There are 4 nested groupings, the coarsest first. Each group lies inside one group of the grouping before and may be the whole of it. The rows also spread widely along 13 directions, which tell nothing about the answers.
Known rows, each followed by its group in each grouping:
[-19 -24  -7  10  15  -6  -4  -5 -13  -8  -3 -14  10  -6  35  24  21  -5
   5 -25   2   0  13   8 -11   3 -17] | lod q_230 q_785 borad
[  3 -25  15 -11  11  -7 -29 -32  -2  -4 -10   9  11  -2   6 -21 -11 -13
   8   3  12   3   0  17  11 -29  18] | Bomi q_685 q_852 Ped
[  1 -11   0  -1   4   1  -2  -1  -4   0  -7 -10  -8  -6  -3   3   1   2
   2   0  -2  -7   2  -4   3  -4  -1] | Bomi q_685 q_326 bovi
[ -6  -3 -22   1   9  19  22  15  -6   2  -8   0   2  -9   4  44  14  -2
  18  -6   3  -2  23  -6 -26   8  -4] | lod q_915 q_157 ruk
[  3  17 -14   4   0  -5 -19  13  -2   9   5   0   0   0   6  -9  21 -17
  -5  14  -8   6  -1   6  18   3   1] | Bomi q_651 q_449 refik
[  5   3  -4   4  -1  -8  -6   4  -1   9  -6   3  16  -1  -9   1  13 -18
   7   4  -5  -4  12  11  -6 -10   1] | lod q_230 q_617 zez
[-12  -6  -4  11   9  -2  -2   1 -10  -9  11  -7  -9 -14   0  10  18  15
  -2  -6  -7  -4  -3 -10   6   9 -18] | lod q_99 q_777 nered
[ -1   5 -16  -3  16   0 -19  15  14  27 -12   6  20  10  -2  10   8  -3
  22   4   7  -7   9   9 -15  -6  -2] | lod q_99 q_777 Nevi
[  9  -3   0  -5  23  -8 -30  22  -7   8 -14  -9  -1  10  -4  -5  25   7
  -6  -3  -9  -4  -8  18  -5  -5 -17] | lod q_915 q_157 Zas
[ 11  -8  -7   3  -2  -9  12  11 -10   4   4  13  -1 -18 -44  -1  -1  15
   9   6  23 -22 -14 -23  10  25  -8] | lod q_230 q_617 Rol
[  4  12   5  24  -9  -4  10  -2   7  22  13 -10   9   7 -12 -16 -11   0
  -1 -11  14 -18   8  -5  -1  11  -9] | Bomi q_651 q_449 Nuzem
[-26   6   6  -9   4   2  -5 -13  -5   8  18  -5  -6 -10   5   4  25  17
   3   8 -10  17  -9  14 -11 -25  -4] | Bomi q_685 q_852 nabem
[  3  19   9   4  -8  12  22  11   0  13  -1 -20 -10  -2  -7   4  12   9
  -8   3  -2   2   8   7 -19 -10  -3] | lod q_230 q_617 Rol
[ 20  -2   9 -10  -8  21  32  -3 -19 -12  -2  14  -6 -11 -36  19  10  -1
   0  -6 -18  14  18  11 -21 -23  13] | lod q_230 q_785 borad
[  8   3  -2  -1   6  -3 -20  -1  -8   5  -1   3   2  -3   0 -15  16 -10
   0   9   6   3  -1   8  20  -8   8] | lod q_230 q_617 zez
[ -2  -3 -11  16   7 -16 -19  11   0  -8  -2  -6  11   5  17   1  11 -19
  -3  -8 -12  -7   2  -1  -3  16 -23] | lod q_915 q_157 ruk
[ -9 -13 -11   6  14  10   5  10  -2  -1   2  -7  -8  -4  -2  23   4  22
   8 -17 -11  -9   3 -16 -10  17 -22] | Bomi q_685 q_852 Ped
[ 32 -10 -23 -25   4  19   0  23 -28 -20 -16  21 -24  -4   3   8  11 -11
  -3   4   3  19 -10  -5  27  12  17] | Bomi q_685 q_852 nabem
[ 20  -3  13   1  11   7  -6   4 -16 -21  -8   3 -14   2 -24  -8  13  10
 -23  -6 -29   4   4  14  -3  -2 -12] | lod q_230 q_617 zez
[ -3  -2  -2  -2 -10  -9   7  11   4   2  -4 -13  -7  -7  -3   7   0   2
  -1   4 -11  -6  -9 -11 -12   4 -15] | Bomi q_685 q_852 nabem
[-10  -2  -4  24  23   2 -24  -9   6   7   2 -10  10   4  10  -5   3  -5
   7  -9   0 -15  16  -4   8   4 -12] | lod q_915 q_157 Zas
[ 11  33  -1   3   7  21 -17   2  10   6  20  13 -13  13 -21 -22  10  18
  -9  10 -28  18  -7  -1   4  -5  -3] | lod q_230 q_617 Rol
[-21   0  -6  21  11 -11 -10  -1   4  19   0 -26   9  -9  12   8  14  -3
   8   0   8 -20  14   0   4   3 -12] | Bomi q_651 q_449 Nuzem
[ -8   0 -13  -5   9   4  -2   7  10   3   1   9   1  -6 -19  22   8   9
   9  10 -24   1   4  -4 -23   2 -11] | Bomi q_651 q_449 refik
[ 23 -32  11 -18   7   3   4  -3 -27 -12 -15   9   0 -12 -31  13  12  -3
   9 -14  -3  -2   8  11   1 -27  12] | lod q_99 q_777 nered
[  8 -22   1  -6  10  -3 -19  -2  20  -3 -20 -10   1   2   6  -2 -18  -1
   6   3  -1  -8  -1 -13  -8  -4  -4] | lod q_230 q_617 Rol
[  4  11   8   0  -9   0  24  13   1  29   3 -17  -9 -10 -29   2   5  21
   2   9  19 -14  -4  -3 -12  -6  -3] | Bomi q_651 q_449 Nuzem
[  7  -7   5  11  19  10   0  -2 -23  -6 -15   4   4   3   4   0  13   0
 -10 -13  17  -4  21  26  -1   6   1] | lod q_230 q_617 Rol

New rows. What belongs after each?
[ 14  15  -4  16  -5  19   1  -8   2   5  21  -1  -4   5  -7 -11   1  -6
   2 -13 -13   7  11 -14  17  -6   4] | lod q_230 q_785 borad
[-10   0   2   6   5   3  -8  -6  24   9  -2 -21  -1   0  10   1  -7   7
   6   4  -6  -5   4 -14 -12  -8  -9] | lod q_230 q_617 Rol
[ -2 -12 -21  -9  18  -4 -40   3   5  21   4  10  18  16  34  -8   6  -9
  17  -8  24   8  -9   1  16   4   3] | Bomi q_651 q_449 refik
[  4 -12  -6   2  -9   9  30   1  -8 -15   3   6  -2  -3   9  22  -4   1
  -2 -19   1  10   4  -9 -26  13 -11] | lod q_230 q_785 borad
[  5   3   0   4   1  23  19  -5  -6  -2  -3  -1 -14  -8  -7   7  -6   5
   1   2   5  -1  13  -4   1  -1   9] | Bomi q_685 q_852 Ped
[  2 -16   2  11  -2 -20 -17  -4   2   2  -7 -24  14  -6  11  -2   4 -30
  11  -8   0 -17   8  -8  10 -14  -6] | lod q_915 q_157 ruk
[  1  -7  15 -11   8   9 -10 -14   9  13   5  -9 -10   3 -16 -10  -7  24
   5   1  -5  -1  -6   0  -7 -28   3] | Bomi q_685 q_326 bovi
[ -1  12 -22  16   3  11   5  15  14   7  -4  -6  -8  -9  -8  12  -4  -2
   4  17  -3 -15  12 -23   5  25  -7] | Bomi q_651 q_449 refik
[  9  -9   3   4  20  20  -1   0  -7   4  -2   3   4  15  -8  11   8  16
   2 -31 -10   2  18  13 -22  -7 -11] | lod q_230 q_785 borad
[ 12   4  -4  11   2  15   6  -4 -11   2   5  16   7  11 -19  -1  -2  -5
   5 -20  -8  -3  19   5  -1   3   0] | Bomi q_685 q_852 nabem
[-10 -17   9 -12   7   8  11 -18  -1 -16   7   7 -14 -10   6   8  -9  24
  -3   2   9  15 -15  -9 -25  -3  -7] | lod q_915 q_157 Zas
[-11  19 -14  11  18  29  -3 -13  11   7   5  15  -1  -5  -5   9   2   8
  10  19   1   7  19   0  -7   1  10] | lod q_230 q_785 borad
[  0  -1   3  17   4 -12 -21 -15  13 -13 -11   2  19   6  12 -11 -11 -34
  -5   4 -20  -3  15   8 -13  -4  -7] | lod q_915 q_157 Zas
[-11   6  -4  -9   5  14  18   2   6  19  11   5 -10  -8 -14  12   2  34
   8  10  17   4  -8  -6 -22   3  -3] | Bomi q_651 q_449 Nuzem
[-43 -11   0  17   4 -34 -17 -20  26  10  -8 -20  21 -19  13   4  -7  -9
  12  26   3 -27   2  -2 -18  -1 -17] | Bomi q_685 q_326 bovi
[  5  12  -5  -6  -9  11  12  -2   4   3   4  13  -3   6  15  -1  -7  -5
  -7   7  11  21   0   7 -17   3   9] | Bomi q_651 q_449 Nuzem
[  8 -13  -3   2  17  -7 -11  10 -17 -25 -15   6 -12 -14 -23   1  17  11
 -16   7 -18  -7  -8   3   1  18 -21] | lod q_230 q_785 borad
[ 18   3  12  -5 -14  27  24  -6  -4 -12 -10 -11 -18  12  34  -2 -18 -11
 -19 -11   2  24  12  10 -14 -13  15] | Bomi q_685 q_852 Ped
[-10   4   1  14  11  18   0   5   3   9  12 -23  -5  15   3  17  14  19
   1 -33 -40   0  17   0 -20  -6 -28] | Bomi q_685 q_852 nabem
[-20   6   5   8   4   5   4 -21   4   5  -4   2   7   2  25  -2  -7  -2
  -6  10  18   5  12  24 -25  -4   5] | Bomi q_685 q_326 bovi
[ 11   8  10   8   3   1 -18 -19  28  24   3   3   8  12 -16 -34 -32   2
   5  12  17 -11  -1  -7   4  -8   9] | Bomi q_651 q_449 Nuzem
[ 17  -4   2 -13 -16  13  16   9  12  -6  -6 -32 -30 -25 -21  15  -1  -1
   6  18 -31   2  -2 -36   7 -28   6] | lod q_230 q_785 borad
[ 18   6  -4 -24  16  28  -7  17  -4  -4   5  11 -26   6 -23   9  21  33
  -6   0 -35  27 -14   2 -14 -12  -8] | lod q_230 q_785 borad
[ -6  34   7  30  -9   3   4   0  -1  -8  11 -18 -19  -3   1 -18  10   0
 -32   9 -31  -1   5   3   6  12 -20] | Bomi q_685 q_852 nabem
[ 15  -1  -2 -10   8  21 -11   0   1  13  -7 -12 -14   2   2  -6  -3   1
  10   3   8   1   4  -8  22 -19  18] | Bomi q_685 q_852 nabem
[-15  -3   5  -1  -4 -16  -3 -17  -2   9  26  18  13   3  10 -15   1  12
  -2  -6  24  13 -22  10 -13   5 -10] | Bomi q_651 q_449 Nuzem
[ 14   5 -10  -1   7   5 -17  12  -6  15   4   3  -1   7 -10  -9  13  -3
   3  -1   1  -1  -1   1  19   1   3] | Bomi q_651 q_449 refik
[  1  19  -2   7   5  26   3   8   0  19  18 -26 -18   6  11   5  18  18
   3 -15  -6   9   9  -9  10 -17  -2] | lod q_99 q_777 Nevi
[ -2 -14 -14  -5  16  -6 -25   5  15   5 -14  -2  10   3  15   8   0  -4
  12   4  -1  -2  -2  -4 -13   1 -10] | lod q_230 q_785 borad
[ 18  15  -7   4  20  25 -18   7  -8  -8   6   6 -25   8   2 -18   9  10
 -15   2  -5  12  -6  -7  24  12   0] | lod q_915 q_157 Zas
